There are 7 hidden switches. A switch that is on adds its own fixed numbers to the row, and there is some noise. The rows also spread widely along 10 directions, which tell nothing about the answers.
In the rows, zero is written as 128.
Known rows, each followed by its switches (1 for on, 0 for off):
[135 143 132 105 117 127 121 101 100  98 170 124  86 139 194 122 181  83
 102 122 126 126 110 131  81 158 101 128]	0 1 0 0 1 1 0
[ 76 130  99 190 138 105 134 131  93 110 187 151 139 152 131 118 180 141
 115 140 138  37 150 189 132 148 139 111]	0 0 0 0 0 1 0
[139 129 170 101 110 180  69  68 150 120 143 151  75 116 147 108 116 127
 129 112 111 204 137  84  89 110  98 147]	0 0 0 1 0 1 0
[130 127 166 111 119 130 101  74 112 113 184 135  92 129 121 126 125 170
 109 150 105 134 141 145 154 112 158 142]	0 1 1 0 0 0 1
[102 110 104 165 131 126 107 131 189 146  94 179 139 124 118 130 101 135
 160 120 173 168 119  65 177 138 140 135]	0 0 0 0 1 1 0
[126 157 122 154 153 158 106 122 185 115 132 148 119 121 168 128  78  76
 122 107 182 204 103  99 122 130 119 132]	0 0 1 0 0 1 0
[149 128  92 115 121 125 112  94 150 143 116 143 118 137 134 138 117 154
 130 131 126 168  94  91 162 129 179 149]	1 1 0 0 1 1 0
[119 146 164 117 113 108 102 157  81 136 145 136 136 171 149 108 109 121
 132 107 129 138 180 188  93 121 124 131]	0 1 1 0 0 0 1
[ 99 113 110 183 139 112 122 140 120 129 117 164 159 160 208 136 190  78
 130 134 202 117 123  86  79 157  84  77]	1 0 1 1 0 1 0
[157 114 128  89 118 101 110 146 120 149  96 126 141 158 154 130 132  71
 147 144 136 161 120  81 111 133 153 102]	0 0 1 0 0 0 0
[148 125 192 156 106 158  75 103  87 115 203 160 113 168 186  96 149  75
 104 143 147 115 135  95  94 126  91  67]	0 0 1 0 1 0 0
[ 77  91  85 169 130 131 127 136 131 128  91 140 186 113 160 173 161 214
 173 155 138 120 137 149 162 152 114 159]	0 1 1 1 0 1 0
[106  89 145 102 131  57 139 100 160 135 105 119 126  98 161 196 195  90
 130 188 179 126 113  39 155 171 130 105]	0 0 1 1 0 0 0
[108  87 199 102 109 139 112  97 163  97 126 106 111  77 156 185 178 144
 160 181 111 121 141  89 160 169  73 121]	0 0 0 1 0 0 0
[111 121 176 170 118 103  99 179 138 179 120 133 224 166 157 149  79 141
 156 155 173 146 174 105 169 116 128  93]	0 0 1 1 0 0 0
[ 99 114 126 192 125 125 100 134 131 142 140 165 160 154 106 122 114 170
 147 128 133  98 155 140 175 132 151 112]	1 0 0 0 1 0 0
[ 98  93 171 147 127 168 100  80 192  64 143 138  64  93 102 126 137 123
 145 148  96 116 132 107 161 158 109  98]	0 0 0 1 0 0 0
[124  48 132 103  87 119  93 104 132 143  73 158 142 141 113 150 171 183
 185 178  98 126 148  65 177 130 149 113]	1 1 1 1 0 1 0
[ 95 123 114 174 129 132  89  93 135 138 144 202 117 124 134 116 127 144
 129 107 177 162 143 100 116 112 122 145]	0 0 1 0 0 1 0
[132  80 176 105  87 127 101 168 129 136  90 148 155 150 179 138 159  95
 181 141 134 148 149  69 125 147  79  95]	0 1 0 0 0 1 0
[173 137 120  53 129 144 113  94 108 115 117  85  99 131 157 149 138 100
 123 155  83 165  97 136 100 141 157 143]	1 0 1 0 0 0 0
[125 118  78 143 122 100 117 111 110 154 140 158 145 163 126 117 132 173
 126 134 116 122 121 131 151 107 193 139]	0 1 0 0 0 1 0
[ 84  88  80 165 140  94 133 122 160 132  74 201 112 115 173 140 185 112
 158  91 196 174 105  66  88 163  90 140]	0 1 0 0 0 0 1
[140 147 140 157 151 116 120  98 163  97 181 127  80 162 152  92 118  30
  75 128 146 128  96  89 106 139 159  51]	0 0 0 1 0 0 0

New rows. What belongs after each?
[109 154 153 106 108 135  89 161  99 124 123 131 129 151  99 101  78 131
 154  95  99 148 203 210 107 121 123 158]	0 0 1 0 0 1 0
[124  96 128 148 114 103 105 163 162 146  72 158 163 180 145 123 105  93
 159 133 164 158 140  61 150 134 145  75]	1 1 1 1 0 1 0
[101  70 137 139 115 159  95 124 163 104  77 166 116 103 126 145 146 128
 195 143 134 148 125  75 158 165  94 120]	0 0 1 0 1 0 0
[ 59  94 109 218 121  88 111 113  81 130 166 200 158 158 148 115 207 150
 125 147 181  47 161 116 123 145 112  89]	0 0 1 1 1 1 0
[119 112  96 149 140 167 104  95 116 123 140 172 128 137 158 118 161 151
 142 142 138 143  99 115 109 120 133 142]	0 0 1 0 0 1 1
[124 132 185 144 105 176  71  75 112  87 181 179  70 153 184  84 145 100
 111 110 144 163 138  99  68 126  73 104]	0 1 1 1 1 1 1
[ 74 121 104 187 134 106 112  61 167  84 146 184  61 117  99 114 139 134
 101 115 160 116 132 111 150 153 150 114]	1 1 1 1 1 1 0
[112  87  47 134 139 105 125 111 150 157  74 175 152 120 144 159 168 145
 161 148 169 160  87  61 143 138 160 150]	0 0 1 0 0 1 0
[ 95 166 115 125 143 119 123 108 134 125 142 145 102 105 161 141 150 130
 117 101 168 167 127 144  91 150 108 182]	0 0 0 0 1 1 1
[127  99  59 174 133  98 128 125 146 162  90 170 166 158 185 133 149 135
 139 126 166 162  77  52 125 135 153 112]	0 1 0 1 1 0 0
[143 120  90 111 142 145 134  77 168  61 137 131  41 125 145 117 160  58
 108 123 111 138  67 105 115 165 148 100]	1 1 0 0 0 1 0
[133 132 159 131 126 167  96 106 143  96 152 138  88 143 182 101 143  61
 123 116 129 155 124  96  69 140  82  91]	0 0 0 1 0 1 0
[140 106  79 125 103 117 101 151  70 142  88 159 151 195 165  93 154 110
 153 120 117 141 131 117  72 129 141 109]	0 1 1 1 1 1 0
[115 104 127 135 132  78 127 146 129 137 106 131 153 157 162 144 157  67
 130 151 168 122 131  84 116 153 134  72]	0 0 1 1 0 0 0
[122 134 173 123 127 105 115 133  97 138 168 123 148 148 165 146 151 121
 123 160 151 116 147 138 126 132 128 117]	0 0 1 0 0 0 1
[149 119  56 100 131 126 127 166 120 132  69 129 142 167 144 113 139  82
 162 125 109 149  89 123 106 152 168 123]	0 0 0 0 1 1 0
[104 129 183 144 127 127 116 203 152 109 113 139 155 157 184 129 124  28
 161 132 198 136 145 105 121 177  70  77]	0 0 1 0 1 1 1
[128 116 163 130 102 104  96 156  70 163 127 160 168 165 200 131 170  90
 147 129 174 136 159  90  73 139  74 104]	0 0 1 0 1 0 0
[126 157 128 183 122 144  91 146 155 133 145 177 135 169 141  80  50 113
 124  78 160 181 140 123 130 112 138 114]	0 1 0 0 1 1 0
[109 131  94 144 152 101 133 154 119 137  89 138 153 152 194 138 159  84
 144 122 177 159 114 125  62 155 111 118]	0 0 1 1 0 0 1
[ 95 106 138 180 126 103 111 116 143 125 150 191 134 134 184 137 177  76
 122 141 223 122 121  47 129 157  89  92]	0 0 1 0 1 1 0
[158 154 129  97 132 127 110  83 127 150 148  93 128 139 138 144 104 161
 103 149  95 161 117 137 135 110 181 143]	1 0 0 1 0 0 0
[132 152 174 103 109 148  98 171 122 125 125 120 137 146 170 122 106  81
 151 108 132 165 159 148  91 146  77 131]	0 0 0 0 1 1 0
[122 102 171 135 101 150  94 147 136 116 125 128 139 171 114 108 123 122
 162 152  88  95 167 125 150 135 128  70]	1 0 0 1 0 1 0
[120 108 124 135 127 171 103 133 167 122  94 140 158 112 151 156 113 144
 174 156 145 171 110  95 175 145 118 143]	0 0 1 0 1 1 0
[ 94 129 128 103 119  99 112 119 145 155 110 138 139  96 109 168 122 186
 150 132 135 160 167 138 160 126 136 193]	0 0 0 0 0 1 0
[ 87  95 125 156 146 118 133 137 170 108  82 165 126 108 175 168 185  87
 167 134 201 137 109  76 121 196  76 112]	1 0 1 0 1 0 1
[165 154 130  89 133 154 113 105  92 123 169  97 132 163 162 134 139 132
 114 174 100 120  96 160 134 129 172 130]	1 0 1 0 1 1 1
[ 84 118 150 142 113  90 113 143 148 116  91 154 105 130 131 119 127 100
 150  80 144 154 176 129  93 159  91 121]	0 1 0 1 0 0 0
[119 113 124 109 112  85 127 134  90 135 109 122 144 157 186 151 190 108
 133 145 145 114 145 124  92 155 112 108]	1 1 1 1 0 1 0
[158 170 147 122 137 163  91 135 149 141 153 124 134 183 111  89  45 120
 124 119 106 165 137 156 142  96 185 120]	1 0 0 0 0 1 1
[147 152 107 122 146 166 113  95 167 105 137 128 101 114 190 139  99  99
 113 113 155 218  79 106 108 128 122 154]	0 1 1 0 0 1 0
[140 126 163 130 132 195  99 154 128  68 135 116 104 148 174 103 116  49
 153 116 105 140 128 161  80 161  72  82]	0 0 1 0 0 0 0
[ 68 109  90 154 140 109 123  95 141  75 115 168  67  90  96 135 168 122
 137 107 140 109 137 152 125 181 121 146]	0 0 1 0 1 0 0
[ 77 143  87 174 140 106 129  59 148  73 175 163  53 110 123 112 159 136
  84 100 141 110 114 142 116 157 143 140]	0 1 0 1 1 1 0
[170 110 142 131 112 143  95 176 122 187  96 139 201 192 192 125 107 103
 167 138 143 173 120  71 116 109 126  91]	1 0 0 0 0 0 0
[ 95 125 113 150 116 125  93 146 138 112  99 179 105 155  94  91  85 114
 152  80 133 163 166 151 118 129 136 133]	0 1 1 0 0 1 0
[113 133 102 147 135 155 103 104 131  74 131 160  71 139 110  93 130  85
 128 107 121 119 127 152 105 162 133 110]	1 0 1 0 1 1 0
[132 134 116 143 150 169 125  87 159 105 143 123 115  90 199 174 157 132
 124 142 148 156  73 107 126 167  99 145]	1 0 0 0 1 0 0
[112 137 146 119 123 118 122  39 114  90 201 110  66  95 149 152 178 170
  82 141  98 112 126 157 116 142 126 154]	0 1 0 1 0 0 0
[ 88 116 158 196 134 124 132 182 182  88 121 130 158 152 182 140 127  68
 143 132 182 100 131 108 159 191  83  52]	1 1 0 1 1 1 0
[117 161 164 113 135 110 109 123 114 123 150 134  98 145 161 124 132  76
 106 108 162 149 155 149  73 139 108 122]	1 0 1 0 0 0 1
[101 129 112 110 133  70 123 109 156 137  85 163  87 115 129 143 133 111
 129  92 181 189 139 101 105 146 141 158]	1 1 1 0 0 0 1
[104  86 118 166 124 139 118 204 170 126  37 144 188 149 153 133 119  95
 208 127 143 148 129  92 138 172  96  82]	0 0 0 1 1 0 0
[ 76 126 159 186 139 107 109  83 178  97 168 180  84  94 139 141 118 112
 104 105 196 151 142  94 146 144  97 124]	0 1 1 0 0 0 0
[109 115 117 142 133 154  89  71 135 123 131 164  98 122 100 111 120 186
 143 132 104 156 136 133 125 109 158 152]	0 0 1 1 0 0 1
[119 116 146 133 114  38 124 134  91 168 147 148 157 161 177 152 183  80
 108 160 197 105 139  71 128 148 139  89]	0 0 1 0 1 0 0
[115 157 162 110 115 155  85 117 115 115 147 127 112 131 103 122  87 153
 134 115  99 148 184 198 128 121 129 162]	1 0 1 0 0 1 0
[144 120 136 104 131 150 108  97 172  75 119 126  63 110 126 124 102  89
 132 124 102 178 103 115 142 147 147 121]	0 1 1 0 0 0 0
[ 86 115 141 161 120 145 113 198 132 101  85 137 170 144 135 139 119 113
 188 123 143 104 177 173 150 175  82 107]	1 0 1 0 1 1 0
[ 97 134 108 126 145 165 119  83 142  75 140 137  78  91 128 148 159 156
 136 141 119 125 109 167 133 171 121 170]	1 0 1 0 1 1 1
[ 94  82 137 191 116 123 107 178 147 108  89 153 172 164 123 120 106 129
 179 142 135 102 157 118 187 158 130  70]	0 1 1 1 1 0 0
[153 136 155 130 108 120  97 125  91 125 191 139 129 192 163  97 123  80
  95 143 131 119 133 121 120 110 154  81]	0 1 1 0 0 1 0
[115  97 137 146 110  98 116 120  82 153 179 140 186 151 153 164 185 174
 129 208 147  56 135 106 194 136 152 114]	0 0 1 0 1 1 0
[136 123 114  89 101 158  92 112 107 102 101 134  95 146 127 101 118 141
 151 110  74 168 142 157  94 135 130 151]	0 1 1 1 1 1 0
[124 126 152 148 140 152  98  72 169 117 154 162 102 131 178 134 150  99
 112 154 182 164  96  45 125 143 112 101]	1 0 1 1 1 1 1
[117 123 102 187 151  71 138  92 140 144 182 181 122 157 174 125 165 102
  82 132 202 122  81  66 126 126 166  89]	0 1 0 0 0 0 1
[178 164 202  98 122 166  84 135 119 148 153 107 147 165 200 129  86  89
 121 142 147 191 124 109 106 121 111 111]	1 0 1 0 1 0 1
[ 91  94  73 177 131  83 130 106 114 133  97 195 113 160 153 110 203 126
 134 100 164 118 115  93  78 159 130 107]	1 1 0 1 1 0 1
[108  83 170 136  95 139  89 104 110 131 154 155 152 119 141 160 173 181
 160 192 130  95 150  93 188 139 111 126]	0 0 1 0 1 1 0
[119 162 119 145 142 130 115  94 114 113 181 131 100 120 150 120 129 134
  98 112 127 128 120 163 108 139 134 150]	0 0 0 0 1 0 0
[150 147 116 164 140 160 118 171 175 134 112 119 181 163 196 137  71 101
 149 121 164 177  90 107 160 144 127 107]	1 1 0 0 1 1 0
[150 119 145 122 131 187  93 132 160 121 117 130 123 148 118 106  78 136
 169 138  84 170 114 124 154 117 154 124]	0 0 0 0 0 0 1
[ 92  72 144  91  83  95  94 138 107 153  51 154 144 114  82 164 162 190
 205 145 112 122 195 119 164 156 121 160]	1 0 1 0 1 0 0
[152 150  94 150 146 131 127 158 120 124 142 137 162 194 197 108 114  71
 113 133 166 152  73 118 117 134 161  92]	0 1 1 0 1 1 1
[ 76  99 120 152 138  91 122 120 176 130  88 141 149  97  88 172 115 180
 162 155 143 133 155 118 202 148 156 144]	0 0 1 1 0 0 0
[134 108 152 140 117 129 112 144 106 154 154 124 204 155 192 163 156 138
 143 200 155 105 117  97 170 126 126  98]	0 0 1 0 0 1 0
[126 111 126  79 109  56 132 162 122 153  59 128 150 169 167 151 166  80
 147 148 170 152 132  77 112 164 143 107]	1 1 1 1 1 1 1
[ 91 106 119 102 125  52 131 120 134 137  87 136 118 112  88 170 156 135
 141 143 144 116 164 126 161 159 162 143]	1 0 1 0 0 0 0
[127 136 137 116 118  63 116 127  69 182 155 147 161 178 170 138 182 115
 105 154 179 112 148 113  99 115 150 115]	1 0 1 0 0 1 1
[112 116  79 171 138 151 109  92 176 122 121 188 107 119 151 124 119 148
 137  96 155 190  93  88 128 123 132 154]	0 1 0 0 0 1 0
[142 141 168 115 128 136 123 101 150 114 177 122 112 129 211 154 154  97
 104 156 169 155  81  76 138 149 110 116]	0 1 0 0 1 1 1
[ 89  90 157 170 124  84 115  59 154 139 181 190 103 107 137 153 182 176
 112 155 179 112 125  59 174 131 132 125]	0 1 0 0 0 0 1
[103 144 135 169 151 133 111  68 194 106 173 140  95 109 118 137 111 146
  95 139 149 138 117 105 175 132 154 122]	1 0 0 1 0 1 0
[100 108 104 184 141 123 126 101 162 111 156 165 123 136 130 137 164 127
 121 159 158  82 100  90 182 157 153  93]	1 0 0 0 1 1 0
[123 102  77 145 130 143 121 132 133  80 108 157 104 152 157 110 156  77
 146 125 136 128  88 109 117 167 131  96]	0 1 1 0 1 1 0
[117 123 102 135 150 141 140  74 132  65 150 104  84 115 165 150 177 137
 108 160 113 104  78 154 127 178 140 120]	1 1 1 1 1 0 1
[ 80 135 132 140 133  74 142 131 113  94 158 126 101 116 126 142 177 103
 111 126 140  66 152 170 123 185 117 121]	0 0 0 0 1 0 0
